The rows of a group lie close to one hidden flat surface of 5 dimensions, which may be shifted away from zero. Surfaces can cross.
Known rows, each followed by its group:
[ -1   3   3  14  -1 -22  20  -9 -19] => J890
[  9 -18 -33   1  -3  10   5  12  -1] => J278
[-26 -24 -25  13   7   0   1   5  -5] => J358
[-27  11  11   8  22   8 -13 -22  11] => J358
[  2 -12 -35   0  -6  17   2   8  17] => J548
[ -6 -29  -1   8   9 -31  -2  -4  10] => J498
[-18 -20 -11   2   6  12 -20   2  10] => J890
[ 17  -4  -9 -10 -23   5 -16   9  21] => J973
[ -5 -25  -3  -8  28 -12  12  11  14] => J358
[-24  -3   6   9   6  30  27 -11   1] => J973
[-21  20   6   3  11   2  -1 -10   8] => J488
[-24 -15  -7 -11   8  -7   7  22  23] => J170
[-13 -49 -14  13 -21   3 -15  10  -5] => J488
[ 12  24  38  -4  -3   9  -2 -23   6] => J488
[-30 -20   3  31  -9  36  18 -17 -41] => J170
[-43  22  30  -6  28  13   4  -5   6] => J498
[  1  -1   2 -17   0  27   5  20   3] => J626
[  6  11  17  -5   9  15   5 -16  16] => J548
[-11 -18 -30  10  -6 -25 -17  20 -23] => J626
[-23 -11 -20  19  12 -11   7   4 -31] => J626
[ 37  17 -11 -14 -14  15 -18  -4  25] => J278
[-29 -11  13  13  -9   8 -14 -11  -4] => J170
[ 17 -38  -1  -2  -1  28  13   8 -12] => J488
[-27   4  26   1   6  11  -5 -11   8] => J170
[  2 -15  15  -6  18   5 -31 -11  24] => J890
[  8 -16   3   1 -38  -2 -25   1  13] => J626
[  6  20   8  -4 -11 -15 -17  -9  12] => J278
[ 13 -34  12   7  -3 -28 -17 -16  18] => J498
[ 36  20   0   6  -6 -20   7 -12 -24] => J626
[-17  35  17  -4  -8  18  -3  -4   2] => J890
[-38  21 -18  24  15 -17  31 -10 -24] => J278
[-42  13  -1  -1  20  20   9  10 -11] => J498
[-23  10  28  -3   8   2 -16 -11  18] => J170
[  0   1  -8 -17  26  13   0  14  13] => J488
[-27   0   3  10  -4  -4  -1  -2  -5] => J890
[ 33   5 -11  -6 -15   4   2   4   2] => J973
[  9 -24 -44   9   0  19  17   2   7] => J548
[-15 -15 -24   8  41   4   8  -9   6] => J358
[-29 -16  -4   5  21  10  18  12 -20] => J548
[-12   2  24  11 -29 -16 -27 -19  12] => J973
[  8  27  22  -4  18  -8  -8 -11 -11] => J973
[-22 -10   0  -8  12  36 -34   0  27] => J890
[ -2  22  19 -19   1  -9 -14  17  -1] => J548
[-27 -26 -32  11   5  -4  -9   9   4] => J170
[ -2   6 -30   0  -7  25 -17  -3  24] => J278
[  6  23  14  -7  20 -22 -28  -1 -14] => J973
[  3 -11 -18  -1  -8  -1  -3  18 -12] => J626
[ 38   6  -6  -5 -17 -15 -16   3  -5] => J498
[-1  4  0 -7 26 25 22  2 -2] => J488
[  4  23   4  -6   1  16  -9 -12  20] => J278
[ -7  12   3  11 -34  -6 -21  -6  -8] => J358
[ -4 -18  -7   6 -12  12  26  10 -15] => J170
[-24  -3   7  13   6   3   2 -11 -12] => J626
[ -8  -7 -27  13  12  -1  -7  -9  -1] => J358
[-16  -5 -19   1  14  37  17  -3  21] => J548
[  4   4 -27  -2  -6 -33  -2  22  -8] => J498
[ 12  20  12 -12  11  13  11  -3   5] => J548
[ -1   4 -16   5  28  -7   4   6 -35] => J973
[ 34 -25 -19 -12   7 -25  15  22   3] => J358
[ 7  4  0 -9  3 21 -4 -2 17] => J278
[-24  27  39  -8  18   8  -7 -11  11] => J498
[ 23  43  25 -14 -17   1 -19  -8  10] => J890
[ 8 13 -2 -3  3  1  3 -3  2] => J488

New rows, each followed by its group:
[-34 -26  -6   4  25   5  14   6   5] => J358
[-12  16 -18  -1  20  17  29  13 -22] => J498
[ -7  -5   2  -4 -14  27   6  -1  24] => J973
[ 47   3  -9  -8 -17 -24   0   8  -2] => J358
[  3  12  32  -9 -30   9 -18 -16  38] => J973
[-26 -12   6  -9 -12   7 -35   9  31] => J973
[-11  14  34 -11  10 -15  -8  11 -18] => J548
[ 13  24  26  -5  10 -13  17  -9  -6] => J278
[-19 -27 -31  12  26  -7 -10  -1   9] => J358
[ 13   6 -21  13 -25 -16 -27  -8  -6] => J358
[-19 -21   2   1 -13   4  16  15  -2] => J170
[ 30  14   1  -8  32 -20 -22 -21  28] => J358
[-15 -21 -21  -8  17   7  -7  20   9] => J488
[-51 -35  -5  14   0  19 -22   2  -1] => J498
[ -4  -6  -3  17 -16   8  19 -14  -8] => J973
[ 11  12   2 -11  -2   8  -6  -1  18] => J548
[  2  21  22 -17   6  -6  -5  13  -8] => J548
[-22   8  13  -9  19   2   9  19 -21] => J548
[ 23   5  14   5 -48  -6  -8 -18  20] => J973
[-11 -21   8   5   3 -16 -27  -9  14] => J890
[ -5   0  -5  -1 -23 -12 -39  10   0] => J498
[ 17   7 -18 -16   9 -22 -10  12  26] => J170
[-13   9   6   3  26  14  14 -13   1] => J358
[ -1 -18  13 -14  10 -16  10  15  13] => J358
[ 10   0 -18 -20  -4 -10 -20  39  -7] => J626
[-14  44  -1 -13   1  -4 -10  19  -9] => J498
[ -6 -21   6  10 -26  19  -1  -7   7] => J626
[  3   6  -1   0  29  -6  -8 -16  16] => J358
[-13  -9   4  23   5  22  33 -24 -17] => J626
[-12  -2  13  -2  16 -11  11  17 -35] => J548
[  2  12  -3   9  20   1  17  -9 -27] => J973
[-34  -7  22  -1  -1  12 -17   1  10] => J626
[  2  -3  -2  19 -14   9  19 -16 -20] => J488
[ 14  -1   9  11 -13 -43  -2 -11 -11] => J890
[-18   5   0  -8  30  13  -6   8  -3] => J973
[-19   2   5  26 -33 -13 -11 -23  -9] => J488
[  3 -35 -11 -12  27 -16  22  21  12] => J358
[ -7  13  32   3 -18 -12 -25 -18  13] => J973
[  9  19  19 -13  -4   9 -31  -9  22] => J890
[-12 -15 -33  -3   8  -9  -6  35 -24] => J626
[  6 -19   6 -13  14 -31 -17   6  27] => J358
[-14  17  -7  -3  20  11  22   9 -15] => J498
[-30  -7  29   9 -13  10  -7  -9  -3] => J170
[-17 -35  -9  15   2  -9  -1   0 -12] => J548
[  8 -13 -28   3 -22 -32 -24  18  -4] => J498
[-47 -14   5   6  -4   5 -31   5   5] => J498
[-11 -14  -4  13 -24  12   9  -8   8] => J973
[-24  -9  20  -4   9 -10  -7   2  17] => J358
[-20 -21  18  -7 -19   7  30  21   0] => J170
[ -5   4  10   9  -7  -5  -3 -12  -4] => J973
[  4  21  36 -13  29  20  31 -10   0] => J278
[  0   8 -14  13 -15  -5 -18 -10  -7] => J358
[ 20 -22  -2  12  19 -22  22 -13 -14] => J890
[ 11 -15   1   5  24  -2  30 -12  -3] => J498
[ 20   4  -9 -16 -10  -9 -17  24  -7] => J626
[-6 14 10  5 -5  9  7 -7 -9] => J358
[ -7  11  11   7 -35  -2  -8   0 -11] => J358
[ -3  10  -9 -10  38   9  -1  13 -15] => J973
[  5  19  -2  12  -6 -14  32  -5 -27] => J890
[  3   5  13  -4  -8 -17 -25  -3   8] => J498
[-6 11 -7 -8 29 -2 -2 -3 22] => J170
[ 56  17  -8 -15 -18  -1   1   3   5] => J973
[ -9   0 -33  22  -6   8   1  -9 -20] => J358
[ -4 -15   6  -1 -23  14 -11   3  10] => J626
[-20  24  13  -6  21   9  12   1  -5] => J498
[  4 -16 -29   9 -13 -24 -21  12 -17] => J973
[-36  13  -3 -14  19  24   8  23   2] => J548
[-18   6  -5  13  16 -27  -7  -1 -29] => J626
[  8  27   5   7 -23 -24  13  -4 -19] => J890
[-38   4  22  -1  14   9  -9  -1   1] => J626
